There are 4 nested groupings, the coarsest first. Each group lies inside one group of the grouping before and may be the whole of it. The rows also spread widely along 18 directions, which tell nothing about the answers.
(in the rows, 128 means zero)
Known rows, each followed by its group in each grouping:
[166 202 128 172 112 158 131 116 129 132 168 100 132 128  91 118  76 107
 140 102 150  84 108 133  66 169 118 132  67 133 117 183 137 200 181 131
 140 131 170 210 110]  dup Zuzi Vire q_24
[112 160 106 118 174 146 100 124 108 152 144 143 139 137 119 155 139 114
 129  87  73 151  67 136  85 156 147 182  57 108 151 121 126 128 100 111
 178 102 124  82 175]  vifi nef Tanun q_978
[128  98 108 125 171 199 145 111 154 128 159  97 130 163 128 108 190 110
 148 144  93 108 128 129 193 116 146 114 102 153 148 121 119  70 122 154
 144 141 146 121 163]  dup nirar geb q_546
[177 131 126 164 104  77 128  61 114 115  60 114 158 147 115 131 126 108
  77 115 129 112  88 108 156 132 146  13  77 153 139 126 151 107 132 137
 124 142  49 174 122]  vifi nef Lok q_393
[104 150 127 148 111 168 153 156 176 136 131 173 120 137  87 106 105 179
 118 147 183  83 137  91 118 177 110 104 112 133 103 163 133 100 143 131
 159 159 140 130  95]  vifi Tofir givog q_131
[123 139  64 122 115  80 149 119 160 177 166 163 140 127 174 143  96  60
 137  46 134  84 107 129 112 133 137 185  93  98  76 154 115  98 161 104
 151 129 149 155 163]  vifi nevo zoge q_153
[165 144  72 160 135  98 119 133 150 132 145 124 116 151 132 144 145  89
 113 119 107 121 115 160 110  99 156 118  90 146 152 164 161 130 166 102
 149 102 110 124 168]  vifi Tofir givog q_457
[132  90 138  89 191 117  89 200  99 134 151 136 138 162 137 157 136 151
 108 142  52 129 139 143  89 174 153 167 133  76 130 116 130 128 113 100
 174 141 135  98 171]  vifi nef fezu q_499
[126 123  96 115 123 195 163 151 163 165 153 151 132  98 141 115  91 132
 187  87 183  91 168 122 112 116 134 156 164 144 117 149 146 104 167 156
 143 116 144 138 140]  dup kide mulek q_87
[166  91 112 109 117  76 141 124 101 128  69 121 153 161 154 128 138 101
  84 115  81 153 133 131 138 136 176  95 154 107 125  99 167 117 150 138
 137 163  70 177 134]  dup moto midig q_300
[152 113 129  98 142 161 174  88 112 143 144 121 190 156  90 131  86 124
 142  83  97 120  85 126 122 146 184 118  55 153 138 143 117  99 163 105
 189 165 134 187 161]  dup nirar geb q_589
[133  57 104 140 130  70 103 155 205 158 110 138 151  99  82 104 123 167
 111 108 174  79 177 108  80 135 145  85 200 180  94 107 123  68 127 142
 147 174 141 119 126]  dup moto Tigi q_929
[174 133  76 105 122  62 147 140 114 116  94 136  56 168 195 156 143  70
 108 128 149  77 154 125 139 111 110 154 120  63 150 193 145  87 137 100
 113 172  85 106 127]  vifi nef fezu q_241
[157 111 115 118 108 159 156 106 126 121 130 117 193 125 169 139 102 118
  91 133 122 185 128 141 106  81 179  91 111 169 171 131 156 132 130 108
 111 121 114 130 141]  dup moto Tigi q_770
[136  98  72 120 111 128  99 180 198 129 129 119 139 136  94 128  88 115
 117 102 127 127 154 115 103 103 156 123 188 110 148 133 142 135 155 120
 126 104  95 129 139]  vifi nevo zoge q_817
[118 173 106 167 117  99  64 148 172 124 124 115 115 110 102 106  79 147
 172 153 140 153  95  94 100 167  88 138 119 129  90 189  51 159 113 145
 141 109 119  74 106]  dup nirar Kubeb q_512
[174  57 151 102 173 148 131  89 105 146  77 112 146 110 144  73 155 139
 128 145 105 125 146 145 158 150 153 129 147 141 134  80 146  51 110 186
 156 169 156 124 111]  dup kide Fur q_981
[142 149 148 133 124  93 117  97  82 108 100 117 160 169 187 121 138 118
  54 190  61 212  78 129 131 179 137 118  56  99 111 133 105 138  79 112
 130 168 124 114 101]  dup nirar Kubeb q_512
[138 137 135 128 126 167 132 159  95  96  90 148 122 189 162 117 106 148
  92 189  99 201 143 134 163 140 147  87 126  92 141 149 145 137 122 140
 123  87  62  93  95]  vifi nevo zoge q_153
[132 169  78 143 112 110 129 137 151 127 120 144  92 154 107 110  61 112
 143  95 173 154 142 138  78 118 134 161 123 129 116 196  81 136 139 128
 123  94 119  86  91]  dup moto Tigi q_929
[162 164 122 167 131 148 129 148 121 114 103 121  75 139 131  90 166 138
 115 193 130 139 144 144 114 158 112 136 126 126 136 156 175 154 150 164
 138 150 144 126  87]  dup Zuzi Vire q_24
[123 156  59 151 160 134 134 133 154 125 142 106  59 181 140 120 250  65
  94 137  91 107 119 136 139 129 128 175  90  98 153 134 152 105 125 133
 138 173 156 115 153]  vifi nef fezu q_499
[152 117 158 120 103 102 159 138 119 122 129 194 167 142 112 166  51 165
 110 140 139  94 108 126 133 141 133  75  99 159 114 152 146 128 152  93
 133 119  89 154 129]  dup Zuzi Vire q_24
[150 105 132 136 169 134 107 159 118  96 121  88 115 168 107 126 132 159
 167 165 116 109 150 109 148 135 134  69 135 138 135 171  87 119 140 149
 150 141  90 112 149]  vifi nef Lok q_393
[187 130 119 123 113  95 128 105 136  97 120 138 106 138 149 137  91  97
  90 166 142 105 122 152 133  96 108 140  92 130 170 175 127 117 109  98
  79 120 136  90  90]  dup moto Tigi q_770
[126 179 144 204 109 167 123 113 154  92 152 117 150 130  74 119 109 150
  95 151 167 124 114 125 103 119 117  62 100 195 132 128 115 193 118 155
  64  84 148 148  93]  vifi nef Lok q_393
[145 116  91 104 125 149 126 127 146 137 146 132 160 167 123 126  95  77
 111 105  39 174  83 150 152 131 178 161  92  97 142 124 147 137 160 107
 163  91 115 154 156]  dup Zuzi Vire q_24
[179 113 115 134  94 125 136 128 135 113  69 113 116 109 191  82 131 118
 125 201 127 160 141 117 175 131 118 112 166 110 127 146 165 124 154 171
 120 157 107 138  89]  dup kide Fur q_981
[147 100  80  80 146  87 116 133 137 126  95 154  96 143 109 128 110  86
 165 106  68 141  91 146 162 109 141 217 143  98 152 127 113 105 136 137
 145  97 100  83 143]  dup moto Tigi q_929
[147 120 102 137  91  97 123  93 174 128 117 101 168  96 104 125  94  89
 133  82 146  77 100  92 130 118 124 112 143 136 121 112 115 139 146 152
  94 144 123 193 128]  vifi nevo zoge q_153
[140 123  91 143 109 113 143 134 157 120 119 126 136 139 114 116  94 123
 121 112 159 139 142 121 105 107 154 108 140 148 124 156 109 126 155 131
 121 130 116 134 119]  vifi nef fezu q_499
[175 143 119 156 142 150 142 104 161 136 155 128 109 146  74  97  89 126
 124 116 176  56 141 150  97 141 131 112  64 166 136 193 122  93 156 115
 156 140 180 139  97]  dup moto Tigi q_929
[182 105 137 154 148  89 160  81 111  70 111 100 131 158  79 114 139 137
  85 164 144 138 127 169 101  74 163 103 100 216 170 133  93 127 119 132
  77 162 172 121  92]  vifi nef Tanun q_978
[134 156 103 119 129 117 179 126 121 145 155 192  91 162 134 159 119  86
 149  85 131  48 109 146 158 136 113 172  86 115 106 152 151 113 165 121
 133 113 123 162 149]  dup Zuzi Vire q_24
[119  96 144  80 137 125 158 125 123 122 129 174 157 115 124 120 122 132
 119 154  66 149  76 141 142 146 135 229 124 123 124  78 119 130 114 136
 125 153 193 125 117]  dup moto Tigi q_929
[156 137 125 155 150  94 111 144 116 145 151 142 119 102 193 145 130 124
 127 131 161  86 164 161  86 125 111 136 129 139 108 146 141 125 121 134
 108 103 153  99 138]  vifi Tofir givog q_457
[143 115  88 117 132 111 117 127 148 144 165 115 175 186 128 111  73  82
  71  91  67 198 116 166  80 141 198 164  82 103 107 143  92 128 135  81
 156 117 164 138 128]  dup nirar geb q_546
[ 84 134  92 155 120  85  95 118 189 135 113 146 124 109 131 113 153 129
 106 138 142 142  93  87 124 145  99 142 120 135  96 121  71  91  69 142
 118 147 140  57 118]  vifi nef fezu q_499
[113 113  47 135 113  98 146 176 217 160 140 190  78 154 110  95 157  94
  82 115 125 115 148 152 118 131 142 207 166 111  95 116 168  94 158 123
 142 139 174 122 113]  dup kide Fur q_981

New rows. What belongs after each?
[161 123  88 136 100 137 148 156 152 101  86  91 107 178  94  84 104 119
  92 129 156 152 189 127  95 118 169 109 181 106 146 157 141 142 175 147
 115 158 112 168  74]  vifi Tofir givog q_131
[157 101  76 101 165 134 118 112 152 146 149 121 110 169 169  97 155  62
 103 139  49 160 106 169 158 132 158 207  73  86 142 145 124  67 121 106
 174 136 176  85 143]  dup kide Fur q_981
[169 126 135 123 161 101 107  71 124 126 165  62 168 158  65 153 111  78
 103  52 111  41 104 136  77 140 146 122  67 142 146 116  84 130 102 107
 105 167 168 195 147]  dup nirar Kubeb q_512
[ 98 107  86  87 182 146 155 158 109 125 144 115 106 187 147 149 208  99
 138 101  78 144 153 142 122 105 166 192 158 116 146  97 116 110 110 145
 122 156 132 104 179]  dup moto midig q_300
[173  45 135  90 144 113  80 126 149 144 138 143 197  93 159 154  50 130
 121 120 108 127 134 152 135  87 154 100 147 154 154 109 128  83  95 104
 115  58 102  72 161]  dup kide Fur q_981
[157 102 127 111 138 119 146 108 113 133 111 105 168 108 127 143 166 116
  86 102 119 100 130 133  79 121 160 135 140 142 166  72 179 125 124 135
 115 187 151 176 146]  vifi Tofir givog q_131
[135 147 125 100  99 131 151 148 109 150 114 188 149 134 164 137  39 135
 120 112 139 154 122 126 106 163 136 153 111  89 103 161 141 127 142 106
 148 108  98 125 107]  dup nirar geb q_589
[162 145 108 136 145 140 127 111 132 118 157 103 138  93 155 155 175 109
 105 160 116 120  91 141  79  97 128 161  69 158 200 143 162 141 116  96
 123 163 175 101 164]  vifi nef fezu q_499
[137 129  85 104 117 134 125 144 150 107 146  97 143 111 179 168 157  93
 109 152 105 148 113 117 100  79 132 171 132 114 194 136 148 151 113  98
  94 154 132 101 168]  vifi Tofir givog q_131
[143 138  87 146 112 160 156  70 172 152 127 127 161  99 130 126 152 112
 141 120 139 116  69 101 149 108 142  85  58 190 158 151 159  77 146 122
 172 157 112 133 172]  dup kide Fur q_981
[ 62 171  86 136 100 171 137 109 160 145 107 121 147 176 117 112 141 106
 107  81 119 174  98  62 137 175 140 105 103  94  96 120 101 114 102 152
 149 156  80 145 126]  dup Zuzi Vire q_24
[167 155  86 161 149 113 107 119 137 163 136 104  96 132 127  89 126  78
 153  80 131  96 143 159  98 158 133 166 114 112  95 153 129 126 163 162
 157 116 159 157 121]  dup nirar Kubeb q_512
[151  93 104 137 149 170 106 111 177 105 164  41 170 119 120 117 154 111
 138 150 108 137 133 121 120  78 155  95 129 185 179 133 100 128 116 137
 110 148 160 120 164]  dup moto Tigi q_929
[185 106  81 101 130 108 165 165 125 121  89 155  78 186  90 107  59 118
 150 103 143 113 168 157 126 114 171 151 151 100 142 196 143 101 212 121
 169 120  87 140 104]  vifi nevo zoge q_817
[169  61  97 110 131 105 169  89 139 136  63 130 133 106 150  82 153 125
 109 136 149 147 145 134 139  98 166 133 148 159 150 115 145  40 136 153
 144 190 143 107 109]  vifi nef fezu q_241
[141 134 112 127  98 190 178  80 179 110 143 134 146 149  71 106 122  99
  80 135 121 113  84 128 155 113 142 140  74 155 173 119 153 121 139 120
 106 151 173 173  98]  dup Zuzi Vire q_24
[186  87 111 116 179  83 110 124 109 134 114  98 120 140 133 108 123 122
 141 127 106 122 140 154  98 137 160 151 108 126 133 165 101  85 145 123
 181 166 154 104 140]  vifi nef Lok q_393
[ 94 143  65 134 148 128 104 141 154 130 107 100  99 164 132 138 202 100
 135 108 105 137 122  92 136 127 133 127 138 102 144 126 116 102 103 151
 141 145  73  88 170]  vifi Tofir givog q_457
[110 126 105 134 133 162 159 126 102 103  96  95 135 166 154 139 167 119
 148 110 137 156 156 101 162  88 156  66 170 145 141 110 115 129 123 186
  86 121  49 138 155]  vifi nef fezu q_499
[154  86  90 140 120 133 117 114 183 140 133  85 155 142 147  61 152  67
 105 141  58 149 121 138 188 147 158 137 141 104  93  95 134 113 161 166
 141 144 168 192 121]  dup nirar Kubeb q_512
[145 134 155 114 176 143 121  85 100 150 155 119 154 121  96 130  93 122
 156  71 126  72 102 141  89 165 129 167  76 142 116 120  85 114 103 143
 142 134 182 143 136]  dup kide Fur q_981
[107  89  96 104 120  59 163 141 138 138 100 184 127 190 137 115 124 108
  36  89 124 148 157 143 107 144 169 170 155  91  78  88 112  81 108 118
 108 163 147 129  89]  vifi nef Lok q_393
[172 105 105 116 162  65 118 151  93 136 125  86 144 154 158 144 134 125
 139 125  94 150 145 142  67 137 175 124 123 132 120 169 112 124 153 104
 181 187 114 133 174]  dup nirar Kubeb q_512
[180 123 125 123 141  95  90 136 110 159  94 133 118  98 151 113  97 112
 169 114 108  91 124 136 137 176 112 150 142  87 103 134 154 121 154 163
 164 109 101 144 129]  dup nirar Kubeb q_512
[138 123  98 158  67  98 124 165 189 119 128 161 143 120 139 123 111 111
  81 165 110 147 121 131 148 116 126 115 174 132 106 108 181 178 163 135
  87  96 114 165 112]  dup Zuzi Vire q_24
[ 99 172  41 148  71 128 169 136 214 140 139 180 100 128 142 120 162  86
  91 142 140 149  89 116 134 108 118 187 106 131 130 147 167 122 146 106
 119 144 145 113 122]  dup nirar Kubeb q_512
[147 166  60 124 102 121 123 113 155 137 109 122 108  85 130 148 102  72
 148  61 173 107 111 116  79  83 118 183 135 115 180 148 146 143 136 130
  96 104 104 112 137]  vifi nef fezu q_499
[148 128 111 132 149  80 116 132  98 127 111 114 141 196 147 122 115 125
 132 147  62 188  99 130 138 169 168  95  73 115  92 183  83 112 145 110
 200 149  78 119 153]  dup nirar Kubeb q_512
[122 154 120 120 140 157 153 135 122  83 172 127 122 148 142 154 102 133
 157 169 135 149 103 128 123  89 119 165  79 151 160 192  60 150 113 105
  97 119 152  68 138]  vifi nef fezu q_499
[139 155  93 129 140 115 128 155 124 156  84 171  71 118 172 147 182 149
 124 156 161 110 136 111  97 150 103 133 113 119 152 172 191  73 112 116
 179 173  81  51 145]  dup kide Fur q_981
[150 112 117 153 135  72 122 121 150 149 131 166 126 111 134 150 140 120
 143 111 143  40 121 132 156 125 110  83 125 172 100 126 148  92 141 140
 128 111 101 135 161]  dup moto midig q_300
[153 131 117 132 111 129 111 116 154 131 129 109 154 104 178 142 165 104
  49 162 119 102 106 100 107 147 113 112  86 100 164 125 179 115  99  95
 122 192 146 134 134]  vifi nef fezu q_499
[131 175  90 121  88 121 161 130 131 117  94 156  98 186  94 133  81  92
 111  81 141 121 117 114 127 138 135 137 120  90 129 158 133 147 156 127
 112 118  70 163  95]  dup moto midig q_300
[149 146 124 122  94 104 117 142 142 149  99 178 135 104 131 124  52 131
  79 108 168 103 132 121  71 169 112 155 130  82 116 138 163 131 126 113
 123 126 130 132  75]  vifi nevo zoge q_817
[131 167 124 157 152 126 145 142 108 130 127 126  93 143 161 105 200 146
 149 200 102 131 102 117 133 192 105 149  79 126  93 171 129 126 145 148
 186 206 158 127 134]  dup nirar Kubeb q_512
[130 181  65 172  95  38  73 157 179 130 112 152  80 111 109 153 102  93
 124  92 164  90 110 111  84 125  84 150 146 107 110 158 122 169 130 128
  93  83  86 102 122]  vifi nef Lok q_393
[185 123 111 143 140 137 123 104 136 122 129  64 137  72 129 112 154 105
 147 131 142  93 126 133  85 105 130 150 132 157 174 129 150 148 152 156
 116 171 180 159 138]  vifi nef fezu q_499
[148 105 120 105 171  97 129 115  86 136 121 110 165 179 127 142 115 124
 122  94  77 149 105 130 103 155 187 110  70 119 123 150  91  93 135 101
 197 166 104 133 172]  vifi nef fezu q_499
[105 139 147 110 119 124 119 129 161 130 167 142 171  98 116 122  89 143
 114 153 107 119  70  98  86 189 100 204  85 113  97 132  75 149  97 106
 137 188 222 129 108]  dup moto Tigi q_929
[147 145 159 120 150 167 132 118 121 104 160  86 131 153  81 136 103 125
 138 113 145  29 133 109 112 161 106 129  98 109 141 147  93 143 122 138
 104 167 169 182 114]  vifi Tofir givog q_131
[139 126  96 134 153  78  95 132 139 158 104 158 102 139 167 128 189 118
  82 159  88 134 102 134 126 170 121 145  83 105 123 134 159  64  93 107
 181 159 117  61 144]  dup nirar geb q_546
[118 156 127 117 121 164 131 116 130 141 129 165 130  95 173 121  95 116
 146 131 138 117  98 114 147 153  90 185 102  91 118 135 124 120 107 150
 117 102 145 101 108]  vifi nevo zoge q_817
[ 91 137 127 145 148 179 102 148 169 124 143 116 147 159  31 112 105 160
 108  94 144 116 140 105  76 157 143 111 139 139 127 107  89 138  97 150
 121 119 142 126 108]  vifi nevo zoge q_817
[137 147 128 160 103 163 158  70 160 148 141 130 168  93 138  80 129 115
  97 135 147 129  96 128 113 153 128 141  80 165 103 115 137 119 128 153
 126 166 212 168  91]  dup kide mulek q_87
[168  84 106 124 137 133 170 102 121 128 112 121 131 125 172  96 180  85
 119 141  99 140 144 172 174  89 160 155 160 153 137  78 171 105 149 178
  96 131 157 157 126]  dup nirar geb q_546
[197 121 127 105 145  60 162  91  93  88 132 149 101 186 112 146 117  68
  79 139  73  89  84 197 148 107 143 199  59 114 163 138 130 129 143  91
  96 134 172 151 109]  vifi Tofir givog q_131
[135 138 118 149  83  89 128  98 165 132  72 173 150 108  46 132  68 154
 139 100 159 105  71  88 137 138 122  67 116 179 121 134 132 118 144 141
 143 113  53 143 117]  dup Zuzi Vire q_24
[142 153 120 158 127  94 123 122 144 118  98 191 103 154  44 113  91 159
 148 162  97 144  49 135 158 159 125 121  65 167 116 171 116 123 159 127
 189  94  92  96 115]  dup Zuzi Vire q_24
[123 176 104 159 115 159 174 136 122 104 124 157 106 154 147  99 143 136
 134 195 109 212  99 147 142 122 140 153  93 157 125 169 132 161 158 146
 139 116 138 103 107]  dup moto Tigi q_929
[203  72 131 102 143 100 165  75 108 116  79 132 123 153 102 119 103 115
 157 123 122  71 117 140 201 108 149  85 106 161 153 149 133  54 164 144
 151 147  84 153 130]  dup Zuzi Vire q_24
[190  57 137  92 148  72  76 129 161 139 134  95 161 106  96 123  59 121
 108 100 134  54 155 133  71 144 134 146 156 117 130 125  98  97 109 108
 123 168 177 139 116]  dup kide Fur q_981
[156  91 139 149 155 127 132 139 147 109 170 113 145 168 144 121 120 149
 128 186 121  90 141 126 169 135 137  50  82 158 105 188  86  85 147 110
 156 152 142 125 149]  vifi nef fezu q_499
[115 126  89  91  95 115 205 113 140 133 101 179 142 151 106 117  86 126
 114  98 142 175 100 121 102 119 170 186 117 142 121 140 111 104 149 111
 144 176 137 135 107]  dup kide Fur q_981
[144 105 120 163 117 130 101  96 184 153 149 123 205  74 155 100 122 135
  98 161 107 162  88 126 117 136 145  87  85 187 114 122 134 107 119 122
 159 131 170 115 142]  dup moto Tigi q_770
[112 106 128 116 116 154 142 163 144 119 117 156 156 104 133 151 133 168
 120 153 144 146 142 113 115  98 135 114 190 169 151  89 160 141 107 146
  88 121 102 104 141]  dup kide Fur q_981
[178 115 104 118 116 117 180  72 115 120 114 127 147 134 178 144 132 100
 118 144 132 139 104 138 151  79 154  99  68 175 170 169 149  83 143 102
 133 161 107 123 150]  dup Zuzi Vire q_24
[142 153 118 141 149 101 135 122 108 146 142 195 119 146 152 146 117 122
  86 127 117 131  95 169 101 145 136 157  43 131 124 155 144 104 117  88
 156  99 143  78 133]  vifi nef fezu q_241
[148 136 123 147 110 148 161  95 145 126 147 110 161 114 154  74 105 116
  87 149 151 172 137 151  75 130 149 164 103 158 112 141 107 140 128 137
 106 168 232 144  71]  dup moto Tigi q_929
[148 111 137 104 158  91  82 172 118 153 158 145 161  77 146 190  98 141
 156 104 109  58 112 120  75 151 112 156 132 111 130 124 146 147 128 103
 149 121 125 123 193]  vifi nef Lok q_393
[ 98 191  55 171 110 148 109 163 196 129 177 108 102 155 136 141 176  81
 107 128 119 128 118 108  99 125 116 140 107 115 133 162 139 169 131 114
 119 127 131 122 157]  dup moto Tigi q_929
[ 59 159  91 127 173 142 145 180 129 162 181 152 106 146 151 155 195 130
 149  84 130 100 140 112  69 163 123 205 127 108  84 121 108 126 114 137
 152 167 173 111 182]  vifi nef Lok q_393
[160 105 120 120 147 109 140 155 100 120 135  98 145 176 158 139 116 120
 159 130  91 106 138 113 155 150 157  81 117 104  99 174 111 126 186 127
 174 162  90 184 174]  vifi nef Lok q_393
[149 112 139 108 126 109 128 120 117 141  94 155 161 132  99  98  41 148
 128 105 121 156 116 133  99 169 157 142 121 123 100 138 101 117 139 135
 165 125 128 132  92]  dup moto Tigi q_929
[129 103  89 146 105 113 119 152 236 136 164 132 142 135  75 120 146 111
  62 129 125  51 124 108 116 144 130 121 130 126 124 115 158 110 149  98
 132 177 177 176 130]  vifi Tofir givog q_457
[137 176  99 152 156 113 101 106 136 135 133 126 101 142  82 134 142 111
 113 100 130 114  96 143  61 140 126 160  65 148 155 153 116 127  99 116
 144 128 147  84 129]  dup moto Tigi q_929
[188 114 140 108 117 114 104 164 114 132  86 131 135 127 133 137  58 151
 106 132 151  99 169 119  83 159 132  85 153  94 147 165 171 126 144 111
 146 140  74 134 104]  dup moto midig q_300
[119 164  81 161 118 174 131 118 174 146 129 133 115 124  88 106  71 129
 212  79 190 117 130 108 141 109 126  95 123 173 116 185  88 108 156 169
 143  61  78 105 132]  dup nirar Kubeb q_512
[173 111 105 114 122  94 103 180 153 126 120 145  96  85 150 147 123 110
 143 150 129  52 141 130 130 120  90 176 186  90 150 131 187 146 157 137
 105 123 124 132 136]  vifi nevo zoge q_817
[132 157 151 126 111  50 145 127  83 126 103 209 140 131 147 162  49 164
 129 139 146 147  85 131 102 154 114 136  91 146  80 166  92 139 114 107
 127 113  95  92 111]  dup kide Fur q_981
[119 108  96 196 139 126 130 130 216 129 176 128 120 137  98  87 191 119
 132 159 121  66 118 125 192 129 118  90 118 184  78 121 115 101 162 167
 133 133 184 159 146]  vifi nef Lok q_393
[106 136 108 181  76 113 147 116 197 119 136 152 175  95 117 139 148 142
  76 147 167 117  97  93 123 102 121  64 124 201 119 102 147 141 122 129
  80 142 132 149 132]  vifi nef Lok q_393
[152 134  80 138 122 100 140  99 134 158 134 125 151 135 179 118 134  69
  81  85 116 158 129 161  84 118 171 150  98 131 118 127 150 115 135 116
 134 134 153 141 135]  dup moto Tigi q_929
[141  86  84  98 144 120 123 112 165 151 141  76 161  95 135 135 144  93
 166  72 130  86 133 102 101 104 148 147 152 145 146 121 107  91 130 136
 139 184 145 142 181]  dup moto midig q_300
[137 116  72 123 132 144 156 165 156 183 120 156 109 125 149 105 154 110
 177  93 118  85 146 117 152 160 147 138 152 105  94 143 194  86 212 157
 216 150 103 175 172]  dup moto Tigi q_929
[136 162 112 149 154 166 106 126 131 149 178 157 136 109 181 137 145 109
 141 165  71 158  72 167 145 133 120 170  51 141 138 143 155 137 120 118
 155  59 150  74 168]  dup nirar Kubeb q_512
[ 71 181 102 146 107  60 127 140 138 123 133 180 120 126 138 181 145 119
 122 108 136 128  82 104  99 126  94 163 129 145  93 112  93 167  83 131
  72 115 104  92 145]  dup moto midig q_300
[140 127  98 117 143 112 142 164 145 131 189 113 114 157 133 169 126 100
 131  91 152  49 171 135  72 113 129 155 135 127 127 163 119 136 143  99
 108 164 161 154 161]  dup Zuzi Vire q_24
